The rows of a group lie close to one hidden flat surface of 9 dimensions, which may be shifted away from zero. Surfaces can cross.
In the rows, 128 means zero.
Some rows, each with its group after it:
[129 122 124 123  94 143 142 119 108 158 136 122 114 128 141 157 156 165
 106 119 141 150]
Q481
[141 128 119 124 179 103 111  93 145 186  99 171 107 145 127 110 114  80
  79 134 106 120]
Q255
[141 178 142  86 137 125 169 122  52 111 133 113 106 132 127 147 192 155
 178 108 119 163]
Q175
[143 123 124 129 125  71 146 141 112 104 187 147 136 154  97 130 173 132
 135  72 120 130]
Q175
[111 140 182 144  95 152  90 129 105 134  99 124 147 106 127 130  82  89
 128 163 124 139]
Q255
[113 144 102 129 135 131 111 136 123 111 121 152 110 165 147 133 118 125
 139 117 132 118]
Q162
[110 149 158 121 105 146 135 137 113 170 116  83 105  69 152 116 163 143
 147 144  80 119]
Q481
[167 107 132 185 167 114  96 127 193 178 136 176 124 136 173 149  94  98
 113 144 125  63]
Q481
[132 166 106 148 202 100 138 146 122  89 138 149 153  70 121  96 165 134
 177  97  92 114]
Q21
[120 156 134 161 144 127 126 121  98 151 107 143 147 119 117 147 119 137
 165 104 146 138]
Q162
[138 117 119 127 157 106 130  95 141 133  99 102 103 130 119 142 115 137
 145 121 129 125]
Q255
[124 159  85  85 143 162 183 163 149 112 120  97 122  86 135  91 125 147
 120  97 113 141]
Q21
[124 134 161 146 111 130  79  97  94 168 100 160 131 151 133 137 110  95
  93 160 120 135]
Q255
[164 121 130 118 113 140 101 147 142 125 136 133 142 137 167 127 113  93
  77 148 111 114]
Q819
[141 161 121 127 104 168 106 143 114 168  78 121 151 114 175 123 121 108
 104 137 124 132]
Q21
[145 141 141 114 161 125 120 104 101 111 112 145 144 129 114 136 100 105
 116 131 122 145]
Q255
[131 143 174 162 179  85 145 117 106 144 157 152 123 105 105 128 164 128
 184 123 103 105]
Q819
[120  85 176 172 133 122  94  69 150 174 102 120 136  57 109 142 103 146
  90 153 105 125]
Q737
[115 149 146 183 116 114  60 131 109 134  96 124 161 115 140 123 163 119
 181 151 116 101]
Q175
[140 129 156 169 129 125  74 133 138 115 108 119 163 100 141 133 113 105
 154 151 114 106]
Q481
[111 107  99 124 128 108 108 113 159 112  90  79  88 117 118 140  83 149
 134  97 114 119]
Q737
[102 106 149 145  96 156 126 122 126 126 154 139 126 111 123 147 117 154
 109 146 139 136]
Q21
[119 119 109 150 125 133 105 105 120 120 100 127 126 145 129 174 118 162
 144 116 154 138]
Q737
[ 87 113 103 117 150 157 168 128 161  98 155 156 162 118 102  60 187 141
 111 186 152 136]
Q819
[131 120 117 132 143 142 140 109 136 143 121 137 111 128 137 157 116 155
 125 122 145 127]
Q737
[130 126 111 117 150 120 156 125 144 141 129 121 124 113 116 117 118 127
 122 113 129 134]
Q162
[132 105 105 117 168  75 108  86 131 111 119 111 102 119 106 127 157 143
 126 104  99 129]
Q175
[119 150  89 134 182 159 165 141 168 160 111 151 122 119 136 104  99 115
 131 122 146 112]
Q819
[150 131 102 132 144 109 120 126 164 151  89  98  67 158 157 162  73 123
 152  98 128  89]
Q737
[153 150 143  86 155 108 168 137 137 142 137 106 100 132 129  97 144  95
 142 135  98 116]
Q21
[144 111 118 123 132 122 116 125 145 107 127 125 136 127 137 119 137 124
 108 145 117 122]
Q255
[144 112 106 136 139 137  96 116 162 144 109 141 116 148 168 143 121 134
  97 162 135 104]
Q737
[138 139 129 152 176  93 101 118 138 145 121 166 122 134 133 112 150  86
 126 144  91  92]
Q819
[146 115 180 113  93 118 103 100  98 143 135 132 137 110 123 145 112 108
  73 134  99 146]
Q737
[ 88 117 115 121 109 144 107 121 104  66 137 154 177 143  91 113 128 134
 105 137 152 173]
Q175
[142 135 129 138 150 128 124 133 137 126 132 139 137 119 140 134 124 112
 136 125 122 112]
Q819
[173 102 122 160 154  95  84  74 150 137  81 102 182  95 125 139 156 144
 121 147 138 127]
Q162
[131 154 123 141 186 110 156 133 109  84 156 151 147  85 116 113 168 144
 172 101 103 124]
Q21
[101 134 121 127  92 121 114 125  80 100 108 103 111 148 103 171  92 154
 161  68 145 163]
Q737
[128 148 181 148 114 133 108 130  86 157 141 152 136 132 137 136 143 103
 143 153 115 123]
Q21
[157 130 133 132 153 113 121 109 131 140 116 123 127 124 131 140 140 123
 136 132 119 112]
Q21
[103  96 121 142  76 134  91 102  87  91 129 145 165 152 106 162 143 173
  99 121 161 177]
Q21
[134 107  52 123 156 149 132 119 195  98  92 103 156 127 130 118 118 158
 113 140 181 134]
Q819
[140 122 167 102 125 126 118  99 124 123 105  78  74 121 140 158  90 128
 141 152 106 118]
Q255
[140 110 130 150 119 124 122 131 151 151 135 132 116 139 141 144 101 128
 118 136 145 112]
Q481
[127  98  95  90 102 132 101  98 114  73 108 103 142 161 118 129 154 149
  90 150 152 168]
Q175
[151 116 134 149 112 161 117 162 153  88 145 117 193 111 150 129 121 129
 131 158 154 119]
Q162
[165 112 163  96 112 129 176 114 107 121 162 110  93 140 121 193  95 158
 130 103 149 149]
Q255
[ 62 120 173 106 108 147 193 149 115 104 213 150  76 118  80 100 137 141
 128 129 105 142]
Q21
[147 132 158 127 126 125  93 106  95 137 115 118 154  72 144 132 161 133
 105 147  83 134]
Q481
[123 145 142 121 146 122 151 133 116 126 153 147 141  92 107 109 134 118
 122 112  97 139]
Q481
[141 120 144 135 137 118 100 136 161 125 136 131 139 109 143 102 121  94
 104 157  94 104]
Q481
[109 135 112 134 155 116 153 129 158 125 106  94 127  90  95 101 116 135
 166 106 125 123]
Q255
[163  97 135 143 113 113  90 111 160 138 107 108 135 131 152 151  99 123
 104 158 133 107]
Q481
[111 152 107  97 123 131 152 147 134 116 116  93  86 148 122 116 117 125
 156 106 125 132]
Q737
[108 131 102 136 158 112 115 122 137  91 102  96 144  86 110 102 157 150
 168 126 122 127]
Q737
[132 116 149 142 121 134 193 119 139 190 144 117  94 119  97 173  72 153
 149  75 160 136]
Q255
[115 130 121 118 122 125 150 140 121  98 138 128 138 134 106 112 138 138
 151 116 144 144]
Q175
[102 137  88  96 161 146 180 137 185 107  79  34 102  92 112  85 127 157
 211 132 155 127]
Q175
[128 121 141  95 127 108 179  96 111 179 133 113  82 139  93 146 112 134
 116  93 133 158]
Q162
[ 85 122 119 165  92 110  90 138 155 134  77  65 134 113 116  92 154 131
 197 142 134 107]
Q175
[129 146 115 143 158 110 139 114 112 115 107 118 178  86  97 113 161 143
 158 110 133 146]
Q162
[117 118 137 134 163 130 116  86 131 136 112 145 115 111 113 133  91 124
 103 140 119 138]
Q175
[113  76 131 111 103 135 156  95 167 152 144 121 111 155 109 117 131 134
  79 169 154 134]
Q819
[ 79 126 132 110  88  99  88 121  92 106 123 114  52 203 129 133 152 130
 163 139 107 117]
Q162
[167 105 132 141 124 108  91 113 110  50 145 114 172 147 139 173 171 157
 165 150 147 126]
Q162
[131 141 149 143 123 148 147 205 159  78 193 127 176  61 150  89 151 128
 160 133  94  88]
Q255
[157 120  88  92 153 111 161 116 145  91 125  90 125 136 122 126 149 156
 145 118 146 139]
Q175
[168 134 129 114  88 145 104 106  80 126  93 105 159 160 151 169 143 134
 115 147 163 161]
Q21
[137  98 116 112 129 121 174 133 192 184 153 130  62 140 136 134  98 122
  86 114 128  99]
Q481
[105 124  96 132 185 122 189 121 185 116 131 109 122  89  89  74 158 154
 167 136 138 117]
Q819
[171 124 116 106 162 116 138 110 135 117 128 117 129 118 131 132 139 128
 124 125 116 125]
Q737
[148 110 125 124 167  83 137  98 141 139 138 133  97 141 110 136 141 122
 125 122 121 114]
Q819
[150 106  83 149 151 109 116  94 119 125 137 168 153 135 132 147 176 164
  87 113 145 138]
Q481
[110 152 126 137  96 181 145 156 106 116 123 120 166 118 130 136  99 143
 143 117 166 154]
Q819
[147 149 168 127 104 164 120 145  88 174 164 213 158 142 164 129 111  72
  46 149 115 140]
Q162
[121 149  82 155 152 132  79  96 109 168  60 164 164 130 137 126 126 111
  91 113 147 152]
Q162

New rows. What belongs after each?
[136 104  94 136 128 128 136 136 160 139 141 143 114 155 148 145 135 152
 116 123 152 117]
Q481
[112 136 132 121 151 122 109  99  91 109 123 149 124 121 112 126 142 131
 113 141 103 150]
Q175
[154 116 111 125 134 119 108 126 148 106 129 115 147 119 157 128 155 137
 121 141 118 114]
Q481
[152 130 154 132 146 116 102 112 126 119 113 113 111 111 151 146 135 128
 151 152  98 103]
Q255
[119 136 123 117 146 133 140 118 124 121 109 111 114 115 115 119 136 134
 148 135 123 141]
Q175
[115 128 128 113 133 135 144 124 137 137 121 126 119 117 106 113  95 106
 113 124 125 141]
Q255
[136 141 104 115 197  58 168 111 118  96 138 123  92 141  79 121 149 138
 181  74 111 131]
Q819
[100 128 137 135 119 137 125 131 131 143 113 116  98 115 120 122 108 130
 142 123 113 124]
Q737
[117 142 145 133 112 133  91 138  87  86 129 116 147 116 145 130 172 141
 164 152 100 119]
Q255
[171 152 133 151 141 129 150 172 175 161 115  75 130 119 166 117 144 121
 214 149 142  71]
Q175
[ 52  84 159 176  80 138 119 115 148 170 142 137  87 107  94 130  99 149
 104 136 125 128]
Q21
[175 110 166 144 107 127 129 127  92  67 170 111 186 102 129 188 148 174
 167 120 150 145]
Q819
[149 108 131 106 102 129 154 135 120 116 174 142 140 173 120 138 125 128
  92 116 155 153]
Q175
[146 131 105 119 136 138 164 147 133 144 185 177 108 148 165 130 171 143
  99 120 119 109]
Q481
[146 111  89 137 135 135  96 116 174 144  91 114 115 152 174 133 129 124
 108 172 143  92]
Q737
[118 151 139 158 157  91  43 139 126 120 118 163  77 161 179 124 165  95
 168 169  63  50]
Q162
[133 112 135 107 140 113 130 126 160 126 137 123 125 103 115  94 112 105
  93 132  97 123]
Q481
[114 134 119 116  96 135 112 126  97 137 131 159 102 190 137 150 110 118
  98 126 141 139]
Q162
[ 99 163 136 140  79 152  93 166 117 149  81  92 120 126 146 121  77 101
 164 116 125 121]
Q819
[ 85 136 123 139 165 107 133 108 170 214  73 102  64 110 108  80 105 100
 153 125 100 100]
Q255
[132 117 132 116 118 151 145 129 133 110 148 125 122 119 135 133 129 150
 107 142 131 130]
Q21
[132 152 131 157 147 103  75  99  69 136 100 162 158 133 132 138 180 123
 140 124 113 141]
Q162
[ 76 149 142 145  84 142  83 153 111 140 100 114 104 134 137 118 102 113
 150 131 103 120]
Q737
[157 123  81 134 181  94 131 107 141 129 131 168 149 143 125 126 161 125
  95 112 136 132]
Q255
[112 166 166 163 151 118 118 104  83 252 100 180  98 121 126 140 105  87
 114 111 101 132]
Q162
[139 126  69 132 143 107  82  96 114  96  87 145 149 184 130 146 144 133
 112 120 159 146]
Q819
[122  68 151 135 110 108 161  68 145 164 139  98  96 143  79 161 134 170
 131 137 169 137]
Q819
[201  81 120 124 105  93  89  88 146 152 118 117 124 184 167 182 143 130
  71 155 149 113]
Q175
[ 88  96 108 124 129  94 144  98 151 147 115 121 120 108  55  95  96 127
  87  93 136 163]
Q481
[160  88 129 132 186  96 150 100 199 153 147 125 109 111 125 123 140 128
 116 159 117  84]
Q819
[126 138 145 174 121 124  97 127  93 138 127 139 141 125 152 153 178 150
 169 133 128 113]
Q255
[150  96 146 164 120 123 106 114 159 160 130 145 122 153 134 163  73 112
 107 131 151 109]
Q481
[121 121 149 148 122 135 129 120 137 157 128 125 122 118 123 126 117 125
 131 141 133 117]
Q819
[ 89  97 106 153  96 127  74 120 157 169 103 136 134 133 139  96 145 126
  78 160 123 114]
Q481
[122 124  88 108 123 134 131 129 129 141 118 144 131 121 123 111 118 123
  67  87 123 155]
Q21
[130 129 140 136 135 120  78 102 106 132  96 142 146 148 136 132 133 107
 107 161 122 134]
Q255
[112 125 128 132 135 143 143 127 140 147 125 133 116 110 127 114 130 129
 122 143 122 122]
Q737
[144 133 150 137 113 131 157 129 134 172 129 105 119 138 139 153 113 132
 166 123 152 113]
Q175
[151  87 177 138  98 122 117 123 138 127 150 148 133 171 102 162  25  76
  92 134 156 133]
Q481
[125 113 128 126 112 120 128 124 146 163 136 125 105 143 136 130 141 134
 103 132 125 116]
Q255
[147 115 132 118 150 127 140  96 123 124 139 140 148  94 117 129 149 143
  98 142 117 143]
Q737
[172 107 144 107  57 157 108 102 100 166 118 101 122 137 189 195 158 179
  79 155 133 142]
Q481
[209 102 110  93 122 132 129 117 139  87 139  90 129 148 177 187 149 173
 117 141 142 128]
Q481
[127 131 110 110 178 122 134  99 138 109 102 111 110 100 124 115 136 143
 142 132 111 129]
Q175
[ 91 106 149 193 160 130 156 107 149 153 166 174 104  62 101 176  81 186
 140  82 133 119]
Q21
[148  93 109 167 115 128  98 117 154 173 122 163 121 161 173 162 133 145
  96 148 154 101]
Q481
[109 126 144 106  90 135 159 137  99 135 158 135 100 153 117 133 142 139
 119 109 137 150]
Q255
[ 86 142 100 145  71 152 125 162  84  98 145 140 149 172 138 139 187 180
 159 114 174 156]
Q481
[141 117 142 140 126 142 120 125 127 133 138 165 155 138 136 128 143 116
  95 163 137 129]
Q819
[128 140 146  66  92 167 174 155 141 176 141 114  83 132 146  96 105  93
  81 144 105 134]
Q21
[114 137 106 126 102 157 112 135 122 156  97 128 138 110 144 129 111 133
 103 116 123 137]
Q21
[119 138 131 100 123 127 181 149 128 123 142  91 100 113 105 131 104 143
 168  80 134 137]
Q819
[185 120 100 121 158 108 121 125 108  51 160 165 179 154 131 166 150 153
 115 111 155 147]
Q481
[119 118 131 137  94 131 114 118  97 124 137 152 160 139 110 138 141 141
 104 122 142 157]
Q481
[129 116 187 180  84 147  75 140 130 154 131 142 103 158 172 183  85 114
 149 171 136  76]
Q162
[ 84 120  47 117 119 145  78 165 184  83 106 134  76 182 177 107 111 126
 105 133 124  90]
Q737
[126 100 164 112  86 144 162 142 155 163 155 105  92 134 126 131  86 118
 118 141 129 117]
Q162
[135 122 125 114 130 119 122 142 155 119 140 119 122 117 144 101 148 118
 116 150  98 103]
Q255
[136 137  72 181 154 128 105 136 146 149 118 148 136 127 190 145 211 185
 155 132 141  91]
Q481
[123 116 112 155 167  75  92 135 169 115 134 132 142 111 114  86 159 103
 136 124  84  84]
Q175
[146 116 138 147 112  96  96 103 108 138 110 115 120 154 128 171 116 136
 140 119 139 128]
Q819
[ 36 119 102 137 138 154 107 149 154  73 147 165 129  65 110  56 150 145
 101 140  80 121]
Q737
[154 154  77 140 172 114 107 121 109  92  94 146 159 154 136 150 128 132
 153  90 151 136]
Q819
[175 119  94 130 121  86 143 166 143  82 153  88 165 158 132 123 194 146
 188 100 159 111]
Q175
[137 149  79 133 190  94 123  80 123 186  64 144 144 111 103 102 141 113
  92  99 113 154]
Q162
[109 104 140 159  96 123 136  90 130 216  98 123  91 153 112 162  96 138
 124 113 168 136]
Q255
[110 111 115 133 120 115  82 142 188 145 105  96  97 115 161  68 172 112
 119 178  79  68]
Q255
[139 127 149 136 137 131 139 118  97 110 153 150 140 122 121 158 143 153
 141 126 137 143]
Q21
[ 64 128 137 159  98 123  80 117  95 109  93 122 145 120  91 104 144 135
 153 138 124 149]
Q175
[135 110 103 123 118 115 100 110 135 116  99 103 149 134 121 120 147 136
 113 138 139 143]
Q162
[102 113 103  54 133 129 181 112 146  99 130  94  81 135  91  92 128 144
 106 125 120 158]
Q175
[156 110 149  94 122 107 133 114  92 107 169 150 132 173 117 145 163 116
  94 146 131 144]
Q21
[102 160 129 130 102 118  97 128  67 149 106 157 112 193 130 130 118  90
 121 106 127 153]
Q819
[136 139 107  90 166 120 139 111 106  78 124 121 135 124 117 118 168 147
 133 133 118 149]
Q175
[141 161 161 109 145 123 104 101  57 117 124 178 135 144 128 147 136  98
 106 143 107 151]
Q255
[162 132 176 129 148 124 180 114 109 165 158 137 158  90 108 144 124 125
 124 113 135 151]
Q162
[ 99 137 125 141 119 130 151 112 124 154  83  73 173  66  73  87 148 145
 163 111 147 170]
Q162
[221  99 177 138 176 104 175  87 148 178 160 132 137  87 127 179 103 128
 105 125 130 114]
Q162
[146 138 128 139 159 133 107 137 123 119 156 190 128 122 164 138 121 112
  93 135  91 110]
Q737
[ 87 117 136  88  72 148 113 123 122 112  99  85 116 142 104 104 102 115
  97 150 135 162]
Q255
[187 124 115 119 179 116 172 104 143 141 153 152 133 125 132 169 106 138
 108  96 144 128]
Q162
[ 86  89 117  94  91 143 126  94 158 145  81  76  87 147 101 120  95 147
  97 152 151 146]
Q175
[ 94 166 135 113 149  97 152 119  91 159 122 125  88 124  87  98 157 116
 159  99  86 145]
Q162
[132 128 127 111  85 151 125 141 119  97 128  78 130 133 141 149 146 164
 167 125 146 134]
Q481
[136 136 102 127 165 149 164 130 144 133 141 166 143 126 131 117 124 123
 106 135 152 132]
Q819
[114 124 125 151 130 103 107 129 128 118 125 120 142 127 108 118 144 132
 155 119 123 124]
Q175
[140 113 136 115 130 106 118  92 138 181 106 115 127 119 117 111 144 108
  88 143 108 137]
Q162
[ 82  90 112 153  88 120  90 112 138 143 115 149 144 160  96 121 115 125
  85 128 156 148]
Q481
[162 129 110  46 140 115 152 137 147  77 146  91 118 150 138  70 183 103
 106 174  96 125]
Q21
[ 99 133 146 106  75 148  95 129  92 137 122 111 149  88 137  83 182 122
  82 163  79 146]
Q481
[125 171 155 114 122 161 191 147  69 166 153 163 117 113 126 151 103 130
 131  78 127 165]
Q21
[142 119 149 129 167 108 117 127 164 104 152 124 121 108 140  94 169 111
 140 187  89  82]
Q21
[131 153 158 159 158 140 120 129  89 118 151 181 163  88 133 127 154 130
 125 142 103 128]
Q737
[159 117 127 118 107 143 106 154 141 112 172 161 133 166 177 141 139 113
  83 158 125 106]
Q481
[159 102 137 118  84 130  80 100  94 114 138 145 132 177 169 176 169 146
  79 163 139 134]
Q255
[144 122 127 143 166 110 107 124 154 106 139 142 139 101 145 107 156 126
 123 153  95  93]
Q21
[140 135 180 125 133 121 183 151 136 158 166 102  90  87 116 138  96 125
 170  99 101 109]
Q819
[157 104 137 136 108 132 122 117 144 151 137 136 116 150 144 168 100 125
 106 132 145 118]
Q481
[141 110  82  89 115 127 149 161 179  76 152  95 111 163 146 113 137 140
 122 136 145 101]
Q481
[131 122 132 103 144 148 169 109 147 155 138 125 123 116 131 106 153 140
 109 164 135 141]
Q737
[ 95 114 245 150  59 151 158 152 115 187 187 114 114  91 109 116 135 112
 148 170 103 113]
Q819
[ 90 113  75 117 110 113  92 129 129  64  96 101 163 126 110  90 174 154
 123 123 131 153]
Q21
[152 119 133  98 153  56 124 119 128 110 150 130  91 150 119 108 156 102
 123 111  75 105]
Q819
